Every row belongs to one group in each of 4 separate groupings. Each group adds its own fixed numbers to the row, and there is some noise. The rows also spread widely along 12 directions, which tell nothing about the answers.
(in the rows, 128 means zero)
Known rows, each followed by its group in each grouping:
[117 162 118 137  85 126 105 122 114  69 140 148  99  53 143 115 163 172
  98 184 142 131 125 128 158 120 131 117 131 147 137 186 138 126 103 113
 139]	(3) (2) q_369 q_127
[186 148 152 171 118  55 152 130 179 137 179 120 125 111  99  81 135 156
  99  99 152 109 107 161  79 115 104 155 132 159 134 131 111  74 128 125
 159]	(4) (0) q_257 q_587
[125 104 127 127 130 109 131 139  97 128  93 132 121 101  78 132 194 100
 104 141 200 162 132 165 137 106  73 107 121  97  89 130 115 173 133 141
  87]	(2) (1) q_403 q_585
[183 149 143 177 108  88 163 140 109 130 158  78 131 144 126 128 158 154
 111 161 118  95 152 220 115 107 116 176 160 173  79 122  80 138  87 139
 107]	(4) (2) q_369 q_127
[145 139 141 149 127  49 110 159 165 147 147 134 114  92  97  79 158 127
  74 162 162 143  95 175  96 113  96 140  98 132 141 132 139  78 161 139
 153]	(0) (0) q_257 q_587
[163 101  97 169 127 123 176 173 182 164 151 110 144 120  91 136 143 101
 139 125 128 163 131 169  73 113 127 192 162 157 136 126  85 121 112 169
  95]	(1) (3) q_403 q_585
[121 117 124 163 145 122 173 135 148 124 120 156 128 136 113 145 150 122
 132  77 145 157 123 116  76 130 121 123 126 112 178 112  96  98 135 150
 119]	(3) (4) q_257 q_127
[164 148  93 159  86 157  96 145  90 103 170 108 114  54 146 140 134 106
 108 190 109 110 120 166 150 124 134 113 165 170  79 192 133 159 115 111
 173]	(2) (3) q_403 q_587
[144 192 142 203 110  98 150 102  98 157 121 134 131 133 141 128 166 144
 121 134 150 124 133 175  82 106 158 153 133 113 138 104  77 107 114  87
 103]	(1) (4) q_257 q_127
[181 138 124 170  97 100 103 123 108 113 184  80 127 115 161 118  93 158
 110 156  95  73 158 197 124 117  96 128 129 176  79 143  93 132 124 155
 176]	(0) (1) q_257 q_127
[177 171 111 157  83 168 168 119  96 162 163 139 118  85  99 134 155 104
 126 153 164 121 121  99 159  93 125  97 192 132 118 158 112 111 110  85
  90]	(1) (0) q_403 q_585
[138 122  91 135 111 185 139 134  58 116 149 132 103  99 148 175 125  96
  99 192 100 130 117 145 152 141 146  81 142 145 127 151 138 125 144 138
 181]	(3) (1) q_403 q_585
[144 176 124 173  91 143 138  99  84 109 157 144 108 116 191 135 114 147
 122 156  87  87 138 121 155 117 135  87 173 153 139 162 130  96 105  96
 162]	(3) (3) q_403 q_585
[109 126 111 166 124 136 117 169 117  88 101 148  97 115 145 151 157 101
 112 147 136 146 133 103 170 111  78  74 172 128 167 170 173 124 124 114
 130]	(1) (1) q_403 q_127
[168 152 141 129  94  79 168 139 143 103 105 102 118 116  88 139 171 191
 124 116 168 140 147 169 159  76  80 173 173 160 155 127 166 120  70 119
 122]	(1) (1) q_257 q_587
[160 151 162 151  98 105 172 151 117  50 163 152 110 101 120 110 169 169
 104 133 128  93 127 150 126 112 124 141 154 176  54 184  94 170  84 119
 110]	(3) (1) q_403 q_127
[159 143 140 124 117 137 209 107  95 115 147 138 115 154 117 148 148 125
 129  99 154 112 127 101 151 106  90  70 164 126 141 132 128 111 111 120
 120]	(2) (1) q_403 q_585
[114 169 131 202 128 109 146 144 138 101 119 138 122 147 153 143 150 128
 123 105 104 136 127 139 104 116 140 138 182 157 205 118 159  69 116 106
 166]	(2) (0) q_369 q_587
[140 128  77 189 114 138 121 144 157 166 119 116 139 106  88 152 153 100
 134 131 143 172 142 156 100 104 104 167 176 131 174 115 124 111 130 138
 115]	(1) (1) q_369 q_587
[157 122 146 188 145  77 165 137 142 129 127 116 143 166  99 132 154 123
 133  50 157 115 143 161  86  98  71 136 155 132 122  99  98 132 127 135
 125]	(2) (1) q_257 q_587
[160 157 132 168 105 130 127 140  71 115 137 128 112  81 115 131 180 111
  92 171 160 117 112 162 142 113 133 124 164 142  54 169 108 161 107  91
 113]	(4) (0) q_403 q_585
[123 136  95 146  83 143 101  65 103 160 141 113 143  91 163 141 118 165
 151 157 137 141 177 162 110 133 116 121 106  99 159 120  76 128 109 158
  92]	(2) (1) q_369 q_127
[137 146 112 182 127  93 130 200 182 105 136 123 119 108 108 129 152 110
  90 147 119 159 102 164 107 111 121 165 174 182 187 142 177  65 136 125
 177]	(2) (0) q_403 q_587
[139  84 140 179 155 123 178 186 167 145 150 176 130 150 157 117 151  90
 125 132  77 134 112 175  39 160 153 144 116 130 110 149  52 127 128 180
  80]	(3) (4) q_403 q_587
[224 131 151 144 113  90 194 148 113 125 190  76 122 124 103 122 128 145
 110 138 120  81 122 208 120 106 113 159 145 188  56 135  97 135 103 153
 157]	(1) (0) q_257 q_587
[140 157 152 182 108 100 139 129 102 115 108 128 114 143 172 120 170 157
 129 146 114  96 166 165 151  99 102 131 175 134 109 158 117 147  67 108
  84]	(1) (2) q_369 q_587
[134 134 142 182 140  98 160 174 107  71 103 134 110 121 108 149 194 114
 104 101 150 131 117 156 117 109 129 148 170 160  95 152 130 167 107  98
 152]	(1) (2) q_257 q_587
[180 146 155 160 132  76 200 141 130 153 146 105 121 173  99 116 159 132
 114 131 148 109 131 175 117  92  95 148 157 149 118 111 102 101 108 124
 109]	(1) (2) q_403 q_585
[150 157 144 144  86 105 106  86  86  80 132 134 106  66 157 111 151 180
 118 135 157 102 143 142 149 112 109  99 123 131  76 196 119 165  85 101
 142]	(1) (4) q_257 q_587
[164 134  94 152  93 109  78 113 120 152 181  88 132  70 132 108 106 129
  96 203 117 119 129 211  98 135 120 142 104 154 105 138 105 117 151 156
 185]	(2) (1) q_369 q_587
[171 166 118 145 104 145 197 138  78 161 108 116 122 126  82 170 185 120
 125 148 172 138 131 153 157  88 132 145 185 128 142 111 119 123  93 100
  88]	(1) (2) q_257 q_585
[139 109 149 174 147 119 199 187 152 126 154 168 137 148 130 113 178  94
 122 118 111 131 117 153  58 137 142 145 131 143  95 141  58 140 115 170
  63]	(0) (0) q_369 q_127

New rows. What belongs after each?
[150 143 128 183 135  93 158 194 158 147 144 140 124 114  81 121 185  94
  83 150 146 155  81 178  77 122 145 179 154 153 126 133 115  96 136 117
 126]	(4) (0) q_403 q_587
[167 131 121 153  84 132 122 111  93  94 172 111 122  85 153 127 118 169
 129 150 110  86 163 171 134 123 108 119 134 158  55 169  75 171  95 150
 123]	(3) (1) q_403 q_127
[181 132 122 178 133 118 197 159 180 172 200 139 131 133  74 105 135  90
 113 103 138 132  92 124  60 124 124 147 161 153 141 125  87  66 150 130
 121]	(4) (0) q_403 q_585
[130 133  83 116  84 203 159 120  78 105 125 135 113  67 137 182 155 128
 142 160 140 161 139 112 161 126 157 121 165 145 151 167 142 138  74 134
 113]	(1) (0) q_369 q_585
[149 145  96 211 110 137 122 170 133 143 144 114 128 113 143 148 144 110
 124 167 104 133 146 172 115 114 142 161 183 157 142 142  99 120 113 118
 114]	(1) (2) q_403 q_127
[160 175 127 198 131 125 168 168  81 127 149 122 122 152 109 157 167  72
  82 175 122 110 105 189 120 109 144 127 173 154 106 114 119 118 147  98
 154]	(2) (1) q_403 q_127
[131 165 154 151  95  61 123 148 134  80 112 147 109  68  97  92 210 171
  87 168 193 138 120 170 132  92 104 160 129 140  75 182 117 173  92  95
  85]	(1) (1) q_403 q_127
[141 131 150 130 134 116 177 130  49 150 127 132 113 129 131 139 184 106
  89 183 152 123 104 190 119 136 144 111 107 106  73 126  85 146 120 135
  92]	(4) (0) q_403 q_585
[167 114 112 108 108 163 199 167 130 131 167 146 106  93  94 138 155 107
 102 187 129 137 105 127 157 124 119 117 161 160 141 163 134 108 121 158
 115]	(3) (2) q_369 q_585
[113 128 111 153 136 125 123 158  91 101 101 108 113 131 152 172 142 106
 105 154 120 143 132 149 158 117 105  96 146 139 176 127 174 106 134 137
 182]	(0) (3) q_257 q_127
[156 155  96 183 108 113 116  86  76 148 137  65 124 128 121 153 120 143
 128 125 154 117 160 159 142  94  96 126 167 140 134 105 120 106 129 105
 177]	(1) (2) q_403 q_585
[135 122 123 140  93 113 117  62  85  98 121  96 125  85 148 134 123 197
 162  71 177 120 185 129 142 104  78 109 125 119 110 144 101 157  80 139
 125]	(1) (0) q_257 q_585
[149 119 120 170 128 104 149 154 166 115 148 123 121 121 115 125 132 132
 127 107 122 130 131 137 115 113  90 134 169 161 159 143 134 100 115 142
 150]	(3) (3) q_403 q_587
[165 143 147  91 103 115 196 117 120 127 173 140 104 129 165 109 131 152
 114 181 113 103 117 144 152 124 114  88 124 143 155 158 129  85  92 148
 118]	(2) (3) q_403 q_585
[144 162  80 141  71 161 110 105 111 151 141 120 123  50 108 137 147 144
 125 191 148 147 136 140 150 109 128 142 166 137 160 142 129 106 113 123
 127]	(3) (3) q_369 q_585
[152  91 105 178 151 107 165 170 165 148 143  95 146 150  63 146 140  85
 133  75 159 149 141 156  85 109  65 137 160 140 133  92  98 129 154 166
 116]	(2) (1) q_403 q_127
[153 129 137 139 113 140 178 124 115 116 178 145 127 129 159 125 132 139
 127 145 101 106 136 143 104 142 134 108 118 146 109 151  79 133 105 161
 111]	(0) (1) q_369 q_127
[178 134 124 115  99 120 176 125 113 150 184 113 131  68  83 124 156 140
 101 161 173 131 103 181  91 133 149 146  94 137  82 131  65 135 119 153
 112]	(4) (0) q_257 q_127
[143 147 118 192 125 125 139 119 123 166 145 140 120 152 185 128 113 100
 130 136  92 105 134 111 131 120 101  69 164 117 188 141 131  67 132 108
 133]	(1) (3) q_403 q_587
[138 194 124 190  74  95  70  96 131  87 141 132 115  79 173  98 134 186
 121 127 136  98 156 130 147  99  94 113 172 155 135 181 142 119  95  75
 150]	(2) (1) q_403 q_587
[168 154  94 169  93 153 140 140 111 153 150  94 127 104 121 161 130 129
 119 174  98 134 137 177 134 116 138 158 179 164 161 116 137  82 115 139
 155]	(3) (0) q_369 q_587
[139 137 112 199 120 124 148 105 141 165 155 141 131 144 159 117 118 126
 146 101 121 114 152 122  89 121 123 113 152 126 150 132  71  98 122 120
 101]	(1) (2) q_403 q_585
[137 137  89 196 122 139 113 120 112 204 111 105 149 111  95 155 153  92
 143 116 175 159 153 157 108 104  88 129 167  88 157  90  94 111 143 125
  87]	(2) (0) q_403 q_587
[150 131  87 166 109 160 141 110 108 172 136 126 135 101  84 158 133  98
 127 123 157 147 131 134 112 116 118 119 151 116 159  98 100 105 153 132
 132]	(3) (1) q_257 q_585
[139 112  93 136 103 129 117 138 159  89 162 116 107  72 120 124 127 137
 115 151 131 155 119 140 112 128 126 147 137 177 139 170 151 114 122 157
 188]	(1) (4) q_369 q_585
[138 133 108 184  94 128 116  95 115 133 137 109 153  93 135 142 144 176
 154 125 116 135 170 207  58 139 162 207 124 141  93 120  45 170  86 161
 103]	(3) (1) q_369 q_587
[150 150  74 159 100 149 118 111 102 152 159  77 134  85 107 161 113 122
 131 135 151 150 145 144 133 110 107 113 161 136 177 106 128  84 141 134
 168]	(2) (0) q_403 q_127
[104 120 136 157 145 130 180 187  98  71  96 154 116 120 115 166 204 108
 110 128 135 156 115 155 117 130 145 143 149 133 111 142 116 160 102 143
  97]	(3) (0) q_403 q_127
[148 163 131 195 102 113 107  97 104 148 145 128 139 106 171 117 139 155
 123 143 127 112 145 186  74 131 154 145 113 122 100 139  50 131 105 118
 102]	(4) (4) q_257 q_127
[ 98 120 122 145 138 126 150 134  81 128  83 157 115 106 103 148 201  97
 113 136 192 174 114 139 116 121 131 113 121  85 114 134 107 157 123 121
  86]	(1) (0) q_403 q_585
[105 161 117 194 125 127  91 115  69  93 149 152  98  85 153 123 143 104
  84 143 139  99 113 112 131 134 118  53 132 123 104 169 107 137 167  87
 180]	(3) (2) q_403 q_127
[175 206 140 183  94 106 147  94  67 144 147  93 122 133 128 138 143 168
 111 167 130  92 141 185 142  95 127 136 159 144 117 108 109  91 110  94
 148]	(3) (4) q_403 q_127
[143 158 109 171  87 122  77 129  89  72 138 102 112  84 174 132 134 147
  99 196 101 112 147 195 159 109 119 135 170 187 105 166 160 140 109 116
 189]	(2) (1) q_369 q_585
[135 164  95 162 103 139 145  98  94 113 148  99 125 103 138 174 123 143
 134 117 132 137 129 144 102 121 165 138 136 148 173 115 119 102 117 116
 190]	(1) (3) q_257 q_127
[127 137 107 181 129 145 165 111 101 109 129 131 128 136 111 159 149 132
 154  51 162 135 153  90 112 113 120 115 179 139 139 123 101 130 109 110
 134]	(0) (2) q_403 q_585
[147 156 147  82 100 126 190 129 108  69 195 160 101  84 161 110 144 155
 101 178 117 106  92 129 127 143 157  87  96 162 113 192 117 124  98 133
 148]	(2) (3) q_403 q_127
[189  93 156 117 117  90 177 163 177 140 200 155 120  73  78  64 156 126
 103 147 149 113 104 155  90 130  91 135 104 146  52 180  68 146 125 189
  73]	(3) (0) q_369 q_587
[156 149 116 179 103 153 119 141  75 156 149 136 124  96 142 132 165  86
  91 215 120 108 120 188 127 131 140 113 139 120  63 158  76 162 127 122
  80]	(4) (1) q_369 q_127
[149 121 136 235 133  88 115 138 130 122 134 119 130 143 129 102 144  96
 122  93 131  96 154 166  83 103  79 133 165 146  48 141  80 172 135 119
 117]	(1) (1) q_369 q_585
[113  87  76 127 100 173 103  84  87 135 134 108 128  81 164 165 110 148
 159 137 136 150 179 134 117 145 112  96  93  99 137 145  81 162 110 173
 110]	(1) (1) q_403 q_127
[164 111 129 149  95 139 195 128 161 129 148 149 136 135 156 132 127 164
 167  96 113 124 162 133 103 119 124 150 150 146 139 149  73 135  62 158
  56]	(1) (1) q_257 q_585
[164 115 112 106 112 103 133 119 142 134 162  89 112 103 107 125 122 156
 112 153 138 144 123 167 119 129  93 137 119 154 159 132 155  84 124 174
 182]	(4) (4) q_369 q_587
[134 145 113 150 102 172 152 117  97  79 148 172  96  73 129 133 164 110
 120 124 145 130 113  83 135 124 148  82 161 146 104 197 131 158 108 100
 138]	(1) (4) q_369 q_585
[141 121 112 111 104 136 156 135 156  61 158 145 104  86  99 124 140 155
 118 108 156 146 122  83 144 114  95 112 160 178 155 177 175 111 113 140
 171]	(0) (1) q_369 q_585
[126 111 115 139 127 133 160 178 151 123 136 138 120 139 160 137 141 116
 117 179  81 149 124 163 119 130 133 146 145 165 185 140 148  84 110 172
 134]	(0) (3) q_369 q_585
[125 130  92 186 126 144 113  96  79 160 151 108 140 109 143 153 129 103
 123 132 135 128 133 159  77 151 148 104 110 103 115 119  61 136 144 132
 140]	(4) (3) q_403 q_127
[145 144 123 162 135 149 161 140  35 152 120 130 122 135 110 175 180  77
  97 166 146 126 114 174 126 122 144 106 141 106  79 123  98 159 139 112
 122]	(0) (1) q_403 q_587
[153 139 152 213 145  99 185 141 141 161 157 166 133 184 144 110 151  94
 112 108 110 107 110 163  43 128 146 135 146 129 112 113  55 106 137 118
  93]	(4) (1) q_403 q_585
[127 154  85 183  93 193 144  97  83 156 135 145 145 101 138 172 149 126
 147 146 114 148 145 156  83 136 192 159 155 123 134 114  61 134 108 128
 100]	(3) (1) q_369 q_585
[151 111 138 111 125  96 164 153 122  76 164 108 107 113 140 132 150 161
 101 157 106 125 116 188 106 151 143 162 114 187 102 160 127 138  93 170
 174]	(4) (2) q_369 q_587
[143  90  71 178 105 186 107 161 136 163 142 136 143  64  93 140 156  78
 144 126 170 149 162 112 131 114  83 106 174 114  93 176  64 178 125 149
  45]	(0) (2) q_403 q_127
[169 146 128 195 115 108 142 119 138 172 170 124 134 138 149 102 130 115
 116 152 108  97 128 160  97 121 118 130 154 142 127 129  89  92 122 125
 110]	(4) (3) q_369 q_585
[124  94 115 130 115 123 110 175 159 116 141 155 105  81 189 110 132 111
 102 210  90 146 109 162 120 144 133 115 104 148 145 191 132 122 120 163
 127]	(1) (3) q_257 q_585
[146 150 129 150 114  98 150  72  76 157 131  90 136 120 113 141 154 153
 141 116 178 119 157 161 115 105 102 117 109  92 103 103  65 145 107 125
  98]	(1) (3) q_403 q_127
[103 132 138 121 115 113 125 125  84  86 100 139 103  99 150 129 179 134
 103 165 150 142 131 144 160 121 100  92 125 114 131 151 156 136 107 138
 119]	(2) (0) q_369 q_585
[190 174 141 168  90 138 165 133  83 110 190 140 113  70  88 109 168 112
  89 167 146  84  99 151 128 105 143 127 170 169  21 176  86 161 120  96
 126]	(3) (0) q_369 q_585
[136 162 149 162 108 109 127 110  87  98 115 165 111  68 100 114 197 145
 104 111 197 112 125 123 142 103 107 100 144 109  70 171  94 179 111  79
 102]	(3) (2) q_257 q_587
[133 134 147 132 103  82 112  96  71 111 113 121 118 104 172 112 157 172
 109 179 144 114 146 212 118 124 127 135  78 113  60 148  82 180  95 137
 108]	(1) (1) q_257 q_585
[183 142 138 177 106  90 128 135 105 114 146  79 131 114 117 128 143 162
 110 153 119  97 149 225 114 104 103 169 142 165  62 122  88 150 106 148
 142]	(3) (4) q_257 q_127
[188 119 107 165  95 124 125  81 124 140 186  59 145 111 107 122 102 151
 154  86 144 100 184 156 118 104  63 120 149 153  85 125  75 145 110 166
 135]	(2) (4) q_369 q_127
[166 115 149 144 118  78 132 165 153  67 154 118  94 119 162  95 119 146
  97 143 111  98 128 150 160 107  68 107 150 189 120 182 172 109 111 145
 174]	(1) (0) q_257 q_585
[114  90  86 143 117 129 121 117 139 116 110 100 130 107 148 164 119 154
 148 104 128 166 157 155 102 139 119 151 128 140 182 118 130 116  98 170
 157]	(4) (3) q_257 q_585
[141  99  92 176 126 155 145 170 128 140 118 120 135 117 107 166 159  97
 131 117 148 150 143 145 122 118 103 131 174 129 145 133 108 132 110 147
  89]	(4) (2) q_257 q_127
[175 146 126  86  82 145 182  82  74 147 160 103 115 105 138 144 146 169
 124 196 137 111 130 169 159 123 136 125 128 136 126 136 116 115  72 147
 118]	(4) (3) q_369 q_585
[130 130 147 140 139 104 187 170 107  79 109 115 111 176 155 158 165 132
 112 154  92 132 129 179 137 117 133 150 160 178 147 121 164 107  88 155
 148]	(0) (3) q_369 q_585
[177 110 126 130 115 123 168 136 133 133 174 130 117  81  77 109 159 121
 119 121 168 126 117 132 106 120 106 119 125 134  62 173  88 161 120 142
 113]	(1) (4) q_403 q_587
[149 108  62 162 108 185 134 120 114 202 147  93 136 124 155 174  98  88
 157 164 101 152 157 143 128 128 125 117 161 122 195 110 111  81 123 159
 128]	(1) (3) q_403 q_585
[144 112 105 130  90 140 112 135 140 104 135 133 116  67 151 131 142 161
 124 142 136 134 142 135 153 132 106 125 145 148 144 185 132 135  79 141
 113]	(4) (2) q_257 q_587
[201 146 137 138  90 115 172 101  92 142 151  91 129 122 110 136 132 163
 137 134 141  85 157 163 165  86  79 126 172 148  95 125 103 130  83 133
 111]	(3) (3) q_257 q_585
[150 107 102 121 130  95 146 113 136 156 161  73 128 126  83 130 119 126
 123 120 167 149 140 166 108 117  72 125 115 134 164  85 125  84 153 177
 175]	(2) (2) q_369 q_585
[122 151 104 163  87 147 110 108 125 105 156 139 124  77 178 127 117 155
 139 133 119 128 151 117 117 131 128 101 143 138 161 166 106 103 101 129
 121]	(2) (0) q_403 q_127
[125 151 103 192 133 128 137 134 142 165 149 143 140 126 135 135 144  96
 123 130 119 150 118 156  58 140 160 147 139 127 178 112  90  86 148 127
 135]	(2) (2) q_369 q_587
[149 139 116 170 113 129 131 158 148 153 152 186 126  69  89  97 176  91
  95 160 173 148  95 141  78 125 144 138 124 127  93 162  75 140 153 113
  86]	(0) (1) q_257 q_585
[148 180 146 128  86 101 143 113 120 122 158 160 117  89 149 104 159 178
 105 181 131 115 116 158 115 122 152 140 113 139 121 169 104 110  97 108
 120]	(0) (1) q_403 q_587
[162 127 132 192 122 151 157 187 138 138 139 164 126 125 135 125 179  70
 115 158 103 126 124 162 109 124 125 131 183 143  89 170  99 156 110 132
  71]	(2) (4) q_369 q_587
[151 104 118 139 133  95 141 141 122 154 129 102 128 103  78 138 166 104
 108 133 173 148 109 188  95 128 107 143 112 117 104 119 100 146 136 154
 135]	(4) (3) q_257 q_587
[136 111 120 144 147  76 148 123 134 137 152  97 119 135 109 122 124 128
 109 113 149 148 121 163  83 125 105 133 100 136 153  97 121  81 157 161
 186]	(1) (0) q_403 q_585
[124 141 116 191 126 130 146 146 125 130 100 131 123 153 131 156 159 123
 132 124 121 137 155 142 138 103 100 135 198 136 178 117 136  99 106 126
 111]	(3) (2) q_369 q_585
[141 117 109 216 127 150 131 154  95 147 137 121 142 127 143 152 165  88
 125 138  97 122 140 199  69 147 166 164 162 144  68 135  52 178 112 141
 101]	(4) (2) q_369 q_587
[138 162  86 176 109 136 110 137  95 124 131  97 113 100 118 171 139 126
 106 154 127 137 130 153 147 112 129 135 182 155 172 124 157  88 134 103
 196]	(3) (2) q_403 q_587
[156  70  98 107 121 155 165 125 146 129 208 132 116 102 107 129 107  97
 124 115 137 125 116  91 111 153  80  56 110 131 130 161 104 117 151 192
 141]	(4) (1) q_369 q_127
[152  97 115 128 121 146 166 163 115  90 139 132 111  90  67 154 168 103
 114 110 161 137 118 119 149 115  85 106 166 151  95 163 141 165 124 145
 140]	(3) (1) q_403 q_587
[133 129 117 133 106  85  92 144 155 128 126 123 107  85 136  99 137 139
  97 180 147 141 127 146 155 105  73 113 129 135 168 152 169  85 134 138
 154]	(0) (3) q_257 q_585
[155 173 166 181 109  88 183 124 107 115 131 133 126 158 143 123 171 158
 126 127 132  95 148 165 123  92 117 138 162 137 105 136  82 137  81 100
  73]	(1) (1) q_403 q_127
[175 176 124 177  88 122 161 132 145 112 153 113 123 102 105 130 153 158
 129 111 149 114 138 118 146  86  99 140 213 166 146 156 131 105  76  89
 110]	(4) (3) q_403 q_127
[144 103  96 145 109 149 147 142 188 144 175 155 120  77 110 106 125 112
 131 129 137 154 121  95 101 126 113 122 142 145 161 170 110 100 126 163
 107]	(1) (0) q_369 q_585
[115 120 144 166 167 106 186 157  94 130 111 150 115 159 113 148 195  78
 104 124 140 141 105 157  84 137 146 117 119 107 113 115  98 143 139 131
 124]	(1) (2) q_369 q_587
[143 148 104 198  97 133 103 121 126 111 150 113 125 105 160 131 114 149
 138 121 107 110 161 129 135 110  93 113 182 156 134 158 113 121 107 120
 138]	(3) (3) q_403 q_127
